The rows are grouped in 2 ways, from coarse to fine. Each group lies inside one group of the grouping before and may be the whole of it. The rows also spread widely along 3 directions, which tell nothing about the answers.
(in the rows, 128 means zero)
Known rows, each followed by its group in each grouping:
[153 101 133 110 147 160 135 165  74 182 163 145 101 159 184 142  43 132]	q13 q645
[ 98  63 138 149 117 146 154 111 109 140 163 119 143 134 150 134 133 141]	q514 q723
[128  88 143  96 127 133 135 110 129 154 135 105 109 156 140 173 109 144]	q514 q833
[100  81 138 124 137 156 146 121 113 110 134 126 137 115 166 123 141 143]	q13 q773
[163  73 131 118  94 122 130 127 115 146 188 155 115 154 129 153  89 157]	q514 q116
[137  93 128 112 163 147 101 158  76 174 159 119 114 168 154 165  51 151]	q636 q299
[136  92 142 121 126 155 123 131  75 157 158 144 126 152 117 148  91 161]	q187 q298
[110  94 151 101 129 149 125 105 104 146 132 126 114 147 122 158 123 147]	q187 q701
[ 60  92 149 143 177 176 116 146  70 190 129  70 169 149 199 130  88 134]	q636 q338
[ 98  82 145  70 127 105 112  82 164 100  93  82 121 131 120 162 162 158]	q636 q83
[121  79 146 105 124 134 141 113 133  98 135 127 118 120 156 127 145 145]	q13 q278
[ 93  67 145 142 131 117 144 120  96 115 169 113 173 117 135  79 146 164]	q636 q720
[133  77 131 135 124 150 131 128 106 150 177 133 116 159 148 140  85 145]	q514 q188
[119  80 147 114 135 145 137 126 109 117 150 131 123 131 165 122 116 140]	q13 q278
[ 99 103 132 101 183 169  96 136  87 189 118  83 118 166 171 196  69 136]	q636 q299
[ 85  74 144 137 141 164 141 111 106 169 148  98 137 143 165 155 116 131]	q514 q723
[130  88 143 104 116 127 136 109 127 147 146 110 116 153 141 159 111 143]	q514 q833
[119  76 139 114 121 151 125 114 112 158 149 116 132 153 160 171 113 141]	q514 q116
[104  86 147 104 132 142 140 112 131 106 130 119 125 124 161 128 138 138]	q13 q278
[128  77 140 120 108 127 147 121 122 142 158 127 125 153 136 146 114 151]	q514 q833

New rows, each followed by its group in each grouping:
[106  90 131 101 153 134 106 111 124 130 110  88 129 145 137 171 122 157]	q636 q299
[133  89 143 103 121 130 134 116 121 155 145 112 106 160 142 173  98 142]	q514 q833
[130 101 135 104 127 113 118 125 126 129 137 110 116 147 128 138  95 163]	q636 q338
[107  89 150  94 124 147 124  99 112 138 127 126 113 143 117 164 138 147]	q187 q701
[145  90 121 103 147 128 110 139  94 149 157 123 106 163 135 167  68 156]	q636 q299
[104  93 153  99 147 153 129 122 119 129 125 115 114 132 171 145 110 136]	q13 q278
[120  98 142  68 140 115 104 108 145 131 107  86  97 150 133 185 109 148]	q636 q83
[107 104 148  72 155 124 103  96 133 136 105  75 124 128 132 165 124 149]	q636 q720
[131  98 138  83 121 131 143 119 138 117 123 123 116 123 146 138 137 145]	q13 q645
[ 73  86 146 125 173 165 114 129  84 174 129  72 146 150 177 149  99 132]	q636 q83
[ 97  75 138 109 130 119 126 110 129 120 129  92 138 135 131 137 137 151]	q636 q83
[108  87 146 100 125 131 137 106 136 150 126  94 129 147 149 166 133 141]	q514 q833
[115  69 147 124 121 135 148 124 121  96 151 134 134 124 160 108 138 151]	q13 q278
[142  77 132  78  91  81 129  96 167  77 133 117 106 132  87 139 147 171]	q636 q83
[ 89 106 143  91 149 132 109 104 139 138  85  60 129 138 146 165 127 142]	q636 q338
[ 95  61 136 139 123 149 148 103 119 142 152 111 141 131 156 143 142 137]	q514 q723
[ 95  58 142 163 130 168 136 130  79 173 173 121 167 150 182 133 113 141]	q514 q116
[109  93 135 120 135 132 123 136 108 145 143 101 133 151 149 122  98 155]	q636 q338
[ 85  88 129 109 165 153 103 120 102 149 113  80 134 148 154 172 115 146]	q636 q299
[168 110 146  61 134 127 112 117 145 123 119 126  61 145 146 181  79 142]	q13 q278
[120  86 137  93 115 127 132  75 166 116 114  99 104 127 116 188 149 144]	q514 q723
[116  87 133 114 131 155 119  99 126 148 142 107 107 155 144 169 107 139]	q514 q188
[167  90 123  75 115  89 111 111 147  92 137 130  88 145  96 164 117 177]	q636 q299
[146 100 139  98 111 140 119 116 103 138 135 143 115 143  96 157 106 168]	q187 q298
[145 106 141  79 143 140 119 127 121 179 134 105  83 175 152 206  59 135]	q514 q833
[132  78 128 117 118 141 129 104 131 124 142 114 116 146 133 147 125 147]	q514 q188
[123  89 137 113 129 145 139 127 114 116 143 131 112 122 151 132 115 148]	q13 q773
[125  87 149  92 139 143 129 120 127 117 130 120 101 134 166 146 111 137]	q13 q278
[113  95 148 103 152 123 112 114 105 140 132  90 137 130 138 142 113 157]	q636 q720
[ 92  78 136 129 136 158 128  96 126 133 140  96 135 141 151 150 140 142]	q514 q188
[107  79 142 111 123 149 124 104 124 157 132  99 138 144 159 180 127 137]	q514 q116
[ 96  98 147  90 117 137 118  77 136 111  92  94 138 114 103 171 182 161]	q187 q298
[106  72 147 128 118 135 151 118 107 151 159 119 148 147 154 130 126 145]	q514 q833
[144 108 135  70 124 128 130 117 143 117 115 126 100 129 138 158 122 142]	q13 q645
[129  97 146  85 123 130 128 105 134 149 125 100 105 152 135 186 110 143]	q514 q833
[184 101 140  79 112 125 115 129 102 147 165 169  65 176 100 175  63 158]	q187 q701
[100  76 150 112 112 123 151 104 144  73 125 127 138 110 148 110 172 148]	q13 q278
[112  94 139 110 138 150 135 129 111 123 137 124 113 123 160 141 117 141]	q13 q773
[133  91 131  98 127 143 114  94 143 136 129 107  97 154 134 178 114 142]	q514 q188
[134 101 150  77 119 129 119  96 124 132 127 130  96 143 102 174 125 154]	q187 q701
[146  95 142  95 133 141 128 139 110 132 148 138  94 148 165 147  78 138]	q13 q278
[ 97  92 151 109 167 140 112 123  90 162 134  87 141 134 159 144 104 150]	q636 q720
[145  93 142 105 107 134 122 114 102 132 148 150 116 141  94 152 110 164]	q187 q298
[ 66  66 153 151 139 168 152 125  97 119 144 113 169 114 191  91 158 133]	q13 q278
[135 104 135  89 134 115 115 125 125 138 127 105 103 154 134 156  86 154]	q636 q338
[132  74 134 115  94 126 134  87 153 102 146 118 115 138 114 140 150 155]	q514 q188
[139 126 147  64 130 143  95  93 131 149  89 102  89 143 104 218 106 154]	q187 q298
[117  82 149 110 118 144 131 110 102 139 144 137 119 148 117 144 125 159]	q187 q701
[144 109 144  76 137 147 105 112 125 180 128 102  89 167 151 228  71 136]	q514 q116
[123  81 148 109 123 132 140 118 129 102 137 126 120 126 157 120 138 143]	q13 q278
[ 79 104 144 100 167 173 139 126 108 154 106  86 138 123 189 152 133 123]	q13 q645
[105  78 141 115 134 150 137 105 119 155 143 102 116 141 148 176 114 136]	q514 q723
[165  86 132  88  96 110 153 127 134  99 152 159 105 126 125 118 127 156]	q13 q645
[109  81 144 115 128 157 124 114 108 165 145 106 137 149 163 177 113 140]	q514 q116
[144  99 142  96 137 141 131 138 103 182 159 116  96 173 155 177  57 135]	q514 q833
[ 95  76 147 133 128 146 147 121 106 157 149 106 148 144 163 138 132 140]	q514 q833
[141  87 136  79 100 115 144  98 164  69 116 134  98 112 115 143 155 157]	q13 q773
[123 106 146  96 156 158 117 124 102 198 136  94  99 173 175 200  59 128]	q514 q833
[132  94 136 108 135 147 136 129 114 124 138 133 103 129 157 142 105 145]	q13 q773
[123 100 147  80 155 118 102 110 115 143 127  91 120 135 133 162 105 157]	q636 q720
[110  85 139 120 142 163 115 102 120 153 132  95 125 152 156 166 115 137]	q514 q188
[ 99 105 151  97 174 143 101 120  93 168 123  79 136 141 160 161  94 143]	q636 q720
[150 114 141  92 187 150  89 149  59 207 160 107  93 172 165 181   4 141]	q636 q720
[156 113 125  67 155 132  89 131 115 160 123 105  73 171 131 207  53 151]	q636 q299
[121  82 147 107 113 137 132 106 110 127 141 135 117 143 116 138 135 158]	q187 q701
[103  84 139 112 122 115 125 116 131 112 121  95 140 134 136 120 136 159]	q636 q338
[102  93 143 102 149 168 108 110 110 184 127  89 128 156 172 204 102 129]	q514 q116
[157 101 142  70 127 126 121 117 139 112 133 133  74 143 143 160  91 144]	q13 q278
